The same things were measured in two ways. Each way mixes the same 9 hidden numbers, adds some noise and spreads widely along 5 directions of its own, which tell nothing about the thing.
Some things both ways: the first way, then the second way.
[ 29  -4   7 -23  17  13 -14 -40   2  -8   7  18 -23 -21   9 -15  22  -6
  18   9 -42 -24  10   3  17]
[ 14 -31 -11   3  17  33   6   5  -1 -33  13  17 -13 -46  18  41  -1  -3
  20  20]

[-30 -31 -25  -2  -2 -37 -18 -18 -21  -8 -16   0  -1  -4  11 -38  40  -1
   1 -18  28  33  20  -7 -10]
[ -6   3  -6  -4  43  12 -17   4 -27   3 -22  10  22 -15  23  55 -26 -16
  35  42]

[ 17  10  22   9 -19   0  -5  -8  -5  -1   0  -3  -1   1  -2 -30  -8  -3
  34 -43 -42 -11  15  17  32]
[-11   2 -24 -29   7  -2  -2  20  18 -10  15 -20  -4 -25  19 -14  -4 -11
  -5  -2]

[  9  16  20  10 -19  13 -20   2   5  -4  13  24  21  17  34   6 -12  36
   0   0  -8  22  16 -30   7]
[-21   1  12  10 -19  18  -7  -3 -15 -59  24 -13   8  39 -17   6  -6 -17
  23 -20]

[ 36 -22  21  -6 -25   0 -32   1  15  10 -30   8  19  30  -8 -56   1  30
   9   5  17 -44  32  31  37]
[  6  22  62  38   8  74  46  -3   6  -2   1   9 -37 -56 -31   7  29 -31
 -19 -24]

[ -1  24  -2  10 -13   7 -25  -3  -9 -10  45  17 -11  -7  18  -1 -20   7
  23  -4 -24  18  13 -28  18]
[  2 -14 -26 -36  42  23 -28  17  20 -40  29   2  34   0  29  48 -42 -21
   5  48]

[  6 -11  30  21 -44  -2  -3   0  15   7 -32  -4  35  39 -20 -22  -3  22
  -7 -21   0 -24  29  33  20]
[ -3  12 -12 -44 -14 -28 -21  33  17  29  31  24  32   1  -8 -18 -13 -36
  46  28]

[-19   3 -20  -9  17  21  21  40   0   4 -16   4  -2   4   1  25 -24  19
 -35  14  73  37 -58 -32 -45]
[ 25  13 -10  47 -15 -32  -1   8  -2 -32  18 -54  -9 -74  16 -74  19 -49
  -1 -14]

[-14 -13  11  24 -58  20 -52  16  22 -25  20  23 -31   4  -6 -12 -20 -18
  30  55 -47 -30  26 -29  22]
[  9  56  46   3  26  45   9 -14 -12 -24 -32 -19 -15 -29 -12 -23   4 -19
  32 -13]

[  2   5 -13  -6  19  12  53 -15   8  -2 -43  21  11   9 -53  48  20  -2
 -44  -6  32  36 -33 -17 -50]
[ 14   2  10  24   1  22 -36  10 -17 -19  38  20  42   7 -19   3 -21  -9
  15   6]

[ -4   9 -17  -8  22 -40   3 -35 -16  13  42  17  10   1  -7 -16  22   3
   4 -25  15  40  26  21  17]
[ -3 -12  -7  10 -11  -9  20  -9 -11 -25   6 -42 -18 -30  16   0  -6 -38
  -9  -9]

[ -8 -28  -7 -19  25  -5  -9  -3  -4 -10 -37 -36   7   5  40 -15  11   7
 -10  -6   7  -3  -6  11 -23]
[-35  11  11  23 -23   9  -1 -15 -24  -6   2 -14 -18   6  -8 -25  21  -9
   4 -22]

[ -6  14   8  16 -33   4 -20  18  -6  -6   7  18  -8  20  10 -15 -30  16
  23   9 -26   9  16 -19  22]
[-23 -19 -23  18 -12  13  20 -10 -11 -49   2  -7 -23  16  13  22  25   5
 -18  -4]

[ 32  -6   3  15 -14  19 -39 -48  16 -21   5  17 -22 -29 -38  15  10 -21
   7  19  -5 -16  10 -25  -1]
[ 32  22 -18 -24  28  29   5  24   7 -44 -24  12  11 -20  14  24   7 -28
  19   8]

[-25   2  23  12 -37  43  21  47   6  -3 -33   2  -1  22  -8  11 -39  26
 -28   7  13  -5 -34 -12   0]
[ -5   5   5  29 -14  13 -17   4   3 -16  28 -38 -21 -61  11 -62  15 -41
   6  -2]

[-22   8   6  19 -38 -32  37  53  14  17  -7  31  31  41   4 -18  -7  14
   7 -21  36  65   8   2 -12]
[ 10 -14  -4  34   7  48 -18   8  -6 -30  33  26  11  -2  -7  29 -15  21
  -5   3]

[  9   4 -24 -23  18  18 -41 -19 -18 -25  22  17 -27   0 -11  -9  -7   3
  11  43 -25 -11  16 -10  20]
[-36  20  20 -41  18 -33  23 -22  10 -10  -5 -40   5   7   8   9  -3 -37
  11  36]

[-36 -24  11  13   8 -32  10 -47   3   8  13 -19  16  20  -2   7  28  -4
 -32   4  -8  -2  39  51  15]
[-38  -8  22 -12 -34  21 -19 -39 -43   3  12   4 -14  28 -12 -13  -6 -39
  17   0]

[-48  -4 -43 -37  28  28 -17 -13 -27 -29  20 -25 -19  -9  22  14  -1 -22
   3 -16 -56  -7 -20 -30 -13]
[-44 -54 -77  85 -24  24 -47  26 -48 -30  22  36   1  31  33  52  32   1
 -14   9]

[  6  22  -3   3  16  -4   5 -17  -3   0  29  16   0 -10  13  24  -2   3
   4  -7   0  43  -4 -21 -12]
[ -3  11  13 -10  16  24 -22 -17  -6 -42  27 -35  28  21   0  -5 -32 -16
  -4  -4]

[-25  19  48  60 -77 -34  37   2   1  36 -37   3   9  39 -33 -10 -32  21
  -7 -49  -7   5  -2   1  23]
[ -3   3  38   6  -9  27 -22 -35 -50  33  -1  -2  25  16 -17   6 -43 -30
   6 -40]

[ -7 -43   8  -3  13  -3 -10  -8  -6 -18 -69 -60   2 -13  36 -17  13  -1
 -13 -26  12 -14 -10  13 -27]
[-65 -48 -47   3 -44  13  -8  19 -61  40 -24  79 -11  43  -1  73  39   5
  58 -28]

[-37  -8 -25  -5 -20  35 -21  26  -4 -29   0  14 -30  12 -27   6 -20  -8
  -8  50 -17 -10 -10 -31  -6]
[-49   0 -24  15  -5 -12  -8 -16 -26 -33   1   3   2  43  18   2  48   0
  -1  36]

[ 18 -15   0 -28   3  20  22   1  11   5 -37  36  32  22 -21 -15  35  24
 -24 -13  27   7   4  16  -4]
[-17 -22 -28  13 -23 -36   1  21   9 -48  37   9   5  -1   7 -15  44  -6
  32  27]

[ 38  -7   6 -11  11  14   5 -31   7   3 -50  -1 -14 -10 -33   3   7   1
  -8 -13   2 -27 -23  -3  -9]
[ 60  20  18 -12  61  50 -29  23  29  -3  30  13  45 -61  12  12 -40 -25
 -10  40]

Other things, the second way, with their names:
<371>: [-16  18 -14 -12   5  23 -10 -11  11 -58   9 -30  -2  13  19 -25  12  -2
 -25  -6]
<428>: [ 12  21   8   4  -4 -19   2  -1 -23   5  -2  16  19 -16  -9 -20   8 -33
  28   7]
<140>: [-10   1 -60 -25  22  -6   6  39  18 -10 -17  14  10  -7  37  29  27  16
  -9  -3]
<453>: [ 11  18 -17 -13  52  20   5  -4  15 -54  -7 -15  16  -7  29  22  11  -9
 -30  43]
<463>: [ 14 -10 -29  32 -26 -29  14  51   7 -29  37  27  16  -7 -16   7  16  15
  28 -21]
<173>: [ 28  -1 -12  31 -12  34  16  20 -27 -15 -16  45  -3  -3 -15  55  -2  -3
   5 -13]
<336>: [-51 -18 -29  -8 -11 -18  14  -4 -16   2 -16 -11 -21  -2  33  24  36 -21
 -10  -1]
<201>: [ 12   5 -30  23  -2  18  -8   0  -8  -7  -1   0  -8  -9  18  -1  -3 -25
 -63   6]
<445>: [-15   4  10   1  -6   8  25 -16 -17 -62  -3 -32 -14   5   1   7   5 -29
   8 -20]
<3>: [-46  -4  47   6  12  63  20 -53  -5 -43  10 -19 -17  17  -8   3  37   6
 -30 -11]
<385>: [-13 -17  -3  53 -12  39  10  19 -28 -13 -11   3 -23 -34   1  26  22 -33
   6 -42]
<100>: [-47 -40  24 -23 -37 -13  12 -33 -54  72 -17  -2 -20 -10 -12  40 -49 -35
  57 -39]
<161>: [-12 -28  -7 -15  26  69 -55  21  18 -33  61  49  20  -5   9  22  -1  -6
  35  61]
<374>: [-27   8  15  34 -21  38  -5  -3 -12  -8  25   0  -4  24 -15  -7  19  10
 -22 -35]
<335>: [-58 -27 -17  14 -55  10   1 -21  -6 -68  59   8 -14  76 -10 -22  57  11
 -44 -10]
<145>: [ 11  30  10  -7 -28 -21  22  23  -6  24 -18   2 -14 -41 -15 -40  22 -43
  39 -33]
<295>: [-63 -27   8   2  11  59 -11  19 -15  21  13  22  -1  38  -5 105 -36 -26
  16   7]
<172>: [ -9  -5  20  41   9  72  -5  24  -9  49  11  28 -10 -30 -18  42 -12  18
  -1 -46]
<186>: [ -3  -7  -1  29   0  36 -14 -15 -25 -19  19  32   8  31  -9  34 -13  11
 -19  23]
<82>: [-13 -38 -16  30 -35  32  25  -5   7 -27  41  26 -41   1  -1  16  26 -12
 -61  19]
<360>: [ 14  -2  -4  37  -6  27   7  23  13 -21  24 -24 -20 -65   7 -14   3 -12
 -18 -33]
<78>: [-41 -18  13 -14  -4  42 -33 -23 -42  21  12  59  17  58 -15  48  -7  11
  37  25]
<343>: [-13  10  29 -19  26  45 -23 -12   2 -22  24  -5  11  20  -6  23 -36 -17
  10  26]
<51>: [ 11  -3   5  35  -7  20   2  23   9 -44  45  13   4 -19 -18 -19  27   1
   7  -1]
<63>: [ -3 -23 -41  11 -34 -35  31  59 -18  23 -25   8 -26 -62   5  38   7 -47
  67 -41]
<469>: [-25  17  26 -47  -2 -28 -22 -53   5 -48  46 -46  43  59  -3 -64 -12   8
 -19   6]
<189>: [-12 -23  12   5  22  43 -43  -7  -1 -61  63   7  48  38  -8  36 -27 -54
   0  61]
<170>: [ 28  20  18  11   5  25 -38  24 -28  -9   3 -11  20 -53 -18 -17 -33 -31
  94 -43]
<400>: [  7 -20 -20 -23  42  15 -21  15   3 -14  17  31  30   3  17  76 -44   2
  21  53]
<311>: [  0  26  30   8 -26   6  20  -4  18 -24  34 -30 -16  -9 -27 -55   1 -21
 -12 -30]
<122>: [  9  -1  -2  54 -13 -25   4  14 -37  -9   0  -2  24 -30  -8   4  13 -25
  21 -30]
<42>: [-16  -4  15   2  -5  56  17  -6 -20 -18 -11  17 -17  11  -7  31   8 -32
  -9 -11]
<418>: [-33 -10   0  61 -24  43  33  13 -26 -12  -9  16 -39  -4 -11  36  41  10
  -9 -40]
<429>: [ 25  25  21  13  40  69 -43  16 -21  -7   1  23  31 -27  -4  27 -29 -31
  38   5]
<14>: [-17   2  13  38 -25  26  14 -27 -41 -11 -23 -16 -24  -2  -5 -16  36 -46
 -33 -46]
<120>: [-11 -41   0 -23 -42  -6  34 -18 -18  -1   9  21 -29 -11  -2  14  15   1
  16 -20]
<325>: [ 35   9  -6 -14 -15 -46 -20  53 -28  22   4  17  49 -28 -23  22 -58 -73
 101  -9]

Some of these things the first way, each followed by its name:
[ 37  -5  58  -5  -6   2 -25 -24   4  11 -31 -28 -13  11  61 -37 -21  29
  26   9 -68 -70  17  26  42] -> <120>
[-13  13 -22 -15  27  -8 -24  -9 -30 -19  39  -9  15   7  25  -8   2   5
  13 -19 -11  37  32  10  12] -> <295>
[  0  10   6  15 -18 -26  40  16  13  14 -13  13  31  29 -31  -8   4   0
   3 -46  22  37   9  30  -7] -> <374>
[ 28  -3 -13  -9  11  24 -42  16  -7 -33 -34 -32 -39 -38  21 -14 -29 -21
  46 -15  -9 -10 -34 -32 -27] -> <140>
[-35  -5   7  24 -27 -38 -30  -3 -18   4  -9 -46  -2  28  27 -25 -32   5
  14 -18 -22  -7  20   7  13] -> <201>
[  2   0 -10  -2  -9  -8 -15 -29  -5   8  33  20   6   0 -23 -28  19  -4
  15 -39  -7  -5  21  13  30] -> <385>
[ -6 -18  12 -11 -10  28 -21   1  30  -8  53  16  10   6  20  -9  13  -5
   6  20 -30 -28  26  25  30] -> <161>
[-36   6 -20  14 -12  20  19   4  20 -24  24  20 -34  12 -66  44 -12 -45
  -8  54 -40  -4  -3   1 -11] -> <78>
[  6   3   1  17 -14   0  39   2 -13  -8 -71  21   5   5 -42   9  14  15
 -26 -21  34  56 -18 -27 -35] -> <400>
[-11 -27  18  19 -43 -22 -19 -27   9  10   1  10  22   9   6 -31  29   8
   2 -33   3  -7  34   5  21] -> <429>
[  8  18  11  15 -29  30  37  67   2 -10 -68 -10 -18  11 -27   4 -51  -3
  13 -23  -6  10 -55 -14 -25] -> <172>
[ -5  11  -1  -4  11  31  -4 -16   1   2  13  29  17  16  -9  41  -8  40
 -54  29  43  20 -12 -33  -7] -> <189>
[-36  -2 -19  17  -5 -20  40  24  -3  -9 -39   8   7  33 -34  30   0  -1
 -35  18  39  63  -9 -16 -52] -> <186>
[  7  20  32  17 -43   4  13  38   2  17 -17  12  17  27  13 -31 -31  28
  22 -43 -10  12  -1   2  24] -> <360>
[  4 -17  21   4  -9 -16   2 -35  21  13  19  16  26 -18  38 -18  49   4
   6 -46   9  22  21   4   3] -> <170>
[-21  20 -13   9   3  15  11  38  11 -14  19   6 -12  43 -39  40 -52  -7
 -18  68   5  13  -5   7 -15] -> <82>
[  2  13  -3  10 -23  13 -21 -32   5  -5  22  33  19  19 -27  21  -2  11
 -13  -1 -12   4  22 -30   6] -> <325>
[ 26   0 -12 -34  28  13  -8  -2  27  -2  32  32  12   7  11  -2  17  -3
  12  14   3   3  11  10  -5] -> <51>
